The first 5 rows are patterns. Each new row is the sum of 2 different patterns, raised or lowered, with some noise. Before adding, each is slid sideways (what falls off one end comes back at the other) and multiplied by a number that may be negative. Names go in the order of the patterns.
Some rows, each with the names of its patterns after it:
[  0   4   6   2   6  -2  -8  21  -4 -11 -11   9  -1  -6  13   2  16  13
 -10   1  10  -2 -12 -13  12  10   5  21   5] -> (3)
[  4  -9  -4 -10 -19  -7   2  16   0  -4  -9  -1   5  -8  10  12   1  13
  -5   6  -1  -6  -3  17  -4  -9   0  16  -4] -> (1)
[ 11  13  -6  -7   2   7  -6   7  -8  10  11  -1 -17  -2  -1  -3 -11  12
  -3  14  -7   5  -4  -3 -10  -2   5  15  -1] -> (4)
[  1  10   9   1   1  -3   3   0  -2   9   3  12  -3   0   7   8   0   2
   7 -12   3   5  -1   7  -1   6   6   5  -4] -> (2)
[  0   7  11   8 -17  21 -20  -3  -6 -15   3  -1 -10  -5  -4  -6  -9  -1
   5   3  -3   2 -16  -3 -12  12   4 -15   1] -> (0)

New rows, each followed by the names of its patterns:
[-20  -1  -8 -32 -15 -11 -11  -2 -12  -6  -6   0 -28 -13  -7   5 -24 -17
 -17 -16 -30 -11 -24  -1 -16 -16 -20 -11 -39] -> (1) (4)
[ -2  -8  12  -3  -6  -3   4  -1  -6  18   0  -7  -1  -6   0   6  -2   5
  -4  -5   2  -9  -1  -5  -4 -10  11 -12   4] -> (2) (0)
[-10 -12  -2 -16   0 -20 -14   2  -1   1   3   5   0 -16   4 -25  -1 -20
 -10   3   3 -11  -8 -12   4 -24 -23  -1 -11] -> (3) (4)
[-2 15  8 -4  5 -8  0  8  3 -2 10 10  7 -6 -1  2 -2  3  5  4 -4  1 -6  9
 12 -9  2 12 12] -> (3) (2)
[-10  -7 -20   8 -15   5   1  -4   7  -3  -2  -2  -1   6   3  -1  -5 -10
  -5  -4  -7   8  -2   9 -14  -7   8  -3  -5] -> (2) (0)
[-22   0 -10 -11  -2   1  -8 -13 -11  -7  -5  -6 -15   4  -9 -21 -16 -13
  -7 -12  -9 -13   0  -1 -22   4  -4 -13 -14] -> (3) (2)
[-14   8  10  -3   4  -1   9   3   9  -7   7  17   9  -8  -2  -4   2  -6
   5   7  11   9   2  -2   5   2  -1   4  15] -> (4) (2)
[ -6   9  15  -5 -22   9 -10 -14  -2 -19   6   4 -10 -22  -8  -7 -12 -15
   9  -9   7 -10 -14  -9 -15  -8  -6 -11   8] -> (4) (0)
[  0  -5   6   6   2   8   8   1  -2  -3  17  11 -10   7  10  -2  12  15
 -11  22 -12   6   1  -2   0   2   6   8   1] -> (2) (0)
[  0   1  -4   2 -11   1   6  15  10   2  -7  -1  -3 -13   1  -2   2  14
  -7 -15 -12   9  -6   2  13   0  18   6  -6] -> (3) (1)
[-15 -19 -14  -1 -17 -13 -14  -6 -19 -11 -21 -11 -20  -9  -7  -8 -14 -15
 -33 -13 -23 -25  -6  -9 -12 -18  -6 -21 -10] -> (4) (2)
[ -6  17   4 -10   3  16  16  -3  -3   0 -10  -4   5  -4   2   4  -5   4
  13 -14   6  23  14  -4   6   6  -7   1  -9] -> (3) (2)
[ 11  -4  -5 -13  12   6  -7  -3  21   7  14 -13  -6 -11 -29  -8   4  15
   0  -3  -9   4  10 -17  14  23  13  10  -3] -> (3) (1)
[ -7  -1   0 -17  -1 -15   1   3 -16   3  13   7 -12  -8   3 -22 -11 -17
 -10   6  -9  -7  -6  14   6 -20 -10   2 -21] -> (3) (4)
[  9   4   3  -3   4  10   4  -4  15  -4  -8  12  11   1   0   8 -10  22
  -7 -12  -5  23   4  -2  14  12   2  12 -17] -> (3) (4)
[ -5 -23   5  -4  -9  -2 -10  -6  -7  -3 -21   6   4  -4 -16   0   4  -6
  -6 -14  -9  -4  -5 -19   2   6   1 -16  -9] -> (3) (2)
[ -2  -1 -24  -8   0   8   6   1 -12   9 -16 -11 -14 -16   9  -4  -8  -6
   2 -16  -7 -12   5  -3  -3   0 -10  -6 -16] -> (4) (0)
[ -1   5  15   5   2   8   8 -11   2  10  -1   2  -6   6   5  16  -3   9
   0   5  13   1  -5  -3  -8  -8  21 -13  25] -> (2) (0)
[ 20 -11  -5  -5  -9  -4  -2 -16  -1  -2  -7 -12   0   5   1   8   2 -14
   0 -14  13   2 -17   0   6   7   3   2 -13] -> (2) (0)
[-10  -7   2   4 -14  21   1 -20 -23   2  -2 -17   8 -13  13  12 -17 -20
  -3 -11 -20 -26  12  -3  11   3   3 -11  -6] -> (3) (4)
[ -4  -1   8 -12 -15   6  -2   3   4  -4  -7   3   1 -10  -6  -1  -8  12
  -6  -8  -9  -3  -7 -14   7  -1   3  -2  -6] -> (3) (2)
[ 20  12  -9 -11   3   1  -5 -11   5   7  -5   6  -2  -9   5  -1   0   6
  -4 -17  13   2 -11 -18   7  -6  -2   7   3] -> (3) (1)
[-25 -22 -13   1  14  -1 -20  -2 -18  -4 -17  -6   4  -7  -1 -12  -4 -10
 -18  -9  11  -8 -17  -6   1 -11  -8  -7 -10] -> (1) (0)
[  2  17  -3 -10 -20   8   6  10  16   3  15  17  -3   1  20  10  -5   4
  13  20   9  22   8  18   7   6   6  24   3] -> (3) (1)
[  9  -1   8 -23  15  17  -1 -27   1  -2   4  -8  19  13  19 -11  -9  -3
  -2   0   1   1  19  -9   1  10 -16  -3  -1] -> (1) (4)
[  6  14   7  -5  14  17   1  -7  14   9  10   7  10  24  10   1  -3   7
  16   9   7   6  17  -2  -5   9 -13  10   0] -> (1) (2)
[ 1  4  7 19  6 13  0 20 18  8  6 10  7 10 -1 22  4 20  3 20  9  0 -4  9
 14 25  7 21 24] -> (4) (2)
[-14 -13   5   6  -2  12  10 -19  -7   8   5 -17   8 -13  12  10   4  -3
   1  -7 -16 -13  11   1  11 -11   9 -13 -12] -> (1) (4)
[  0   1   0   9   6 -14  19 -10   7  -4  -9   8   3  -5  -2   3 -13  -2
   3   1   8  -3   8  -4   2  -9  10  11  -2] -> (2) (0)
[-24 -11 -10 -18 -26  -8 -15  -7  -7  -8  -7 -27 -26  -5 -13  -6 -21 -16
 -14  -7 -36   0  -8 -13   0 -24  -6   3 -13] -> (4) (0)
[-4 18  5 20 31  9 18  5 16  6  4  4 17 17 -6 -3 13  7 10 -8 12 -3  0  6
  1 20 13  3 -9] -> (3) (1)
[  7  -5  -7  -1  13   6   0   0  13  -8  -8   2 -20   5  -3   0   9  -1
 -11   8  10  -4 -15  11   2   9   3   7  18] -> (1) (2)
[  3 -25 -12  -3 -22 -19  -4 -12  -6  -5  -7   7   5 -22 -11   2   5  -8
  -4  -6 -12 -11 -23 -18  -8  -5 -17  -4   4] -> (3) (1)
[ -6  -6 -10   0  -3  -4  -2 -10  -6   1   4 -11  -2   8   6  -6  -2   0
  -6   0 -10 -11   3  -4  -8  -2  11   6  -5] -> (3) (2)
[ -7  -3   3  23  -2   2  12   8  -7   5   0  -6  -1 -19   4  12  11 -10
  -5  -5  -4  -5   4   4  19  -4  12  -7   4] -> (1) (4)
[-36 -24 -17  -1 -30   6 -12  -1  10 -32  -4  10   4 -15  -4   4 -21 -15
 -29 -20  -2   4 -14   2  -7  -2  -9 -21 -14] -> (3) (0)
[-23  -7 -13   5 -13  -7  -9 -24 -20 -22   5   3 -22  -1   0  -6  -5  -5
 -19   4 -21 -18  -6 -14  -9 -23 -17 -14 -14] -> (4) (0)
[ 19   6  21  29  -2  -3  -6  -3  -6  -2  14   5  12   6  -8  -2  -8  10
  -4   6   6  -7   2   0   0 -10  -7   3  -9] -> (3) (1)
[-15   0 -10   9   1 -10   6  -1   5   7   8 -19  17 -16  -3   0 -18   2
   2  -9  -5  -6  -2 -19  -1   5  -1  -2   0] -> (2) (0)
[ -8  -9  -9   4  -6 -19  -9  -8  -5  -3 -15 -19 -11 -21 -17   5   0 -10
  -9 -21  -7  -9 -17  -5   3  -9  -8 -19  -2] -> (1) (2)
[  2   4  -9   9  16   8  12   2  -5  -1  -8  12  21 -10  -1   4  21  12
  14 -15  21 -17 -10  -6  -5  17   3  -6  -5] -> (1) (0)
[-2  8 -4  5 11 11  4  1  8  1  8 -8  5  1 12 -1  9  5 10  3  9 -1 16 -4
  6 11 11  0 -7] -> (3) (4)
[-14  10   5   3   1  13   6   5  12  -7  14  25  20   6  14   9  -1   0
   3  -1  14   4   3  12  16  36  -1   0  10] -> (3) (2)
[ -2  -9  -9   1  20   3   7  13 -11  -6  -1   1  -3   5  -1   5   6   1
 -14  -7  -3  -2 -23   8  -2   8  -4   2  -2] -> (4) (2)
[-8  3 -5 -8 15  5 -2  0  2  0  3 -6 -4  7 14 -3 -2  3  8 -1  2 -6  9 -7
  4 -2  9  3 -5] -> (4) (2)
[  7  -4   8  -4   0 -10  21   6   6   5   9   9  12   6  -5  23   2   4
  12   5   4   2   2   8   1   6  -4  12  17] -> (4) (0)
[  0  -7   3  21   3   9   7  18  -2  11 -15  15   6  12   4  19   6   6
  -6  13   4  -2  13   7   4   3  18   3  14] -> (1) (4)
[-10   2   5   5   6  11  20   4  -5 -11   8   5  16   8  -6   5  -7  -8
  -3 -10   2   0   7   7  -5 -19   4   7  -5] -> (1) (4)
[ 10  -2   7  11   2 -13   2  14   4 -15   2   5  11   2  22  21   8   5
 -16   3   5   8   0   5  10 -11 -12   2  -7] -> (1) (2)
[ -5 -14 -15 -13 -25 -13 -25  -3  -7 -24 -13  -1  -4  -1  -2 -30  11 -33
 -16 -18 -21  -7 -17 -26 -13 -14 -12 -20 -11] -> (2) (0)
[ 15   0   4  -2  11  -1  -5  -4   5  -3  12  -5  11 -17 -12  17   2  -1
 -12  -8 -13  18 -28  10   1  13  14  -2   1] -> (4) (0)
[ 11   6  16   9   1 -14   0   6   0   0  -3   4  -5 -12   2 -10   6 -11
   0   9   4 -16   1   5   2 -17   0   1   9] -> (1) (2)
[ 15 -13  20   7  10  20  -3   5  17  12   5   6   6   4  -4  -1   6   5
  23   4  12  -6   2  16   3   7 -13  -6  -4] -> (2) (0)
[  0 -13  -8 -19 -11   6   6 -12   4  11  -2 -15  -7   1 -18  -2  -9  -2
   1  -6 -19  -5   1 -19  -9  10  -1   0  -9] -> (3) (4)
[  8   8  22  13  -7 -14  -6   9  12   0  -8  10  -7 -11  12 -11   5   0
  -2  13   1 -19   3  17   3 -21  -1  -1  11] -> (1) (2)
[-16   4   4   4  -1  -3  10  -8 -10  -1 -10   4  -8  -3  10   4 -19   1
   9  -1 -18  12  -1   7   6   6  20   4  -6] -> (1) (2)
[-28 -19 -29 -32  -9 -24   2 -30 -27 -18 -36 -25 -14 -20 -22 -19 -21 -18
 -18 -39 -16 -14  -3 -29 -15 -24 -36 -15 -32] -> (3) (0)
[ -4   2   9  -7   2   4   3   4   5   3   7 -13  -7  20  -4  -7  -3   2
  -8  13 -20  10  -5 -11   3  -2  11   7   1] -> (1) (0)
[12  2  3 19  4 -5  0 11  9  9 12 -1 17 -8 -9  6 11 10  4  9 18 -2 -2  0
 19  3 -1 10  9] -> (1) (4)
[-14   4 -13   3  -3   0  -3  19  -6 -16 -25   5 -14 -21  13   6   5  -2
  -1  -8   9 -14 -22 -10  21   2   2  13   9] -> (3) (4)
[ 12 -13   5  19  11   7  -2   2  -6  11 -11  12  10   6  15   7   8   1
  11  13  12   2   7   0   9   6  11  27  12] -> (1) (0)
[ -3   5  -1   1   2  14   7  -7   0   1 -11  -1   6 -10  -2   1  -4   6
   3  -7   8   8   3  -4   6   9  -6   1 -11] -> (3) (2)
[ 18   6   5  11  13   4  -1   3  -1   2  18   4  17 -10  -1  19   1  -2
  -4  -4  -3  17 -18  19   5   5  13   6   4] -> (2) (0)
[35  9 12 10 18 12 34  3 41 12 25 23 21 17 30 24 25 24 22 11 15  8 11 18
 34 17 22 10 11] -> (4) (0)
[  4  -3  -6   0 -17 -17 -10  11  -2 -24  -2  -5   8   5   7  -8  17 -20
 -16  -8 -16   4  -2 -15  -4 -11 -17 -11 -11] -> (1) (0)
[  0  -6   1   6   7  -7  10  -4   5  10  11  12   7   5 -14   2   7   3
   8  -3   9   3   0  -3  -3  10   5   4   4] -> (1) (2)
[ -1 -13  -9 -11   4 -11   3  -9   1  -7 -14 -21   4 -18 -21  -4   6 -10
 -11  -7 -14  -7 -25 -19  -6  15  -4  -8 -10] -> (1) (4)
[ -7 -21 -12  -4 -27  -4  -9   2  11   1 -30  -8 -30 -11 -10 -22 -15  -5
 -27 -26 -13 -24 -14 -18  -5  -6 -12 -22 -23] -> (1) (0)
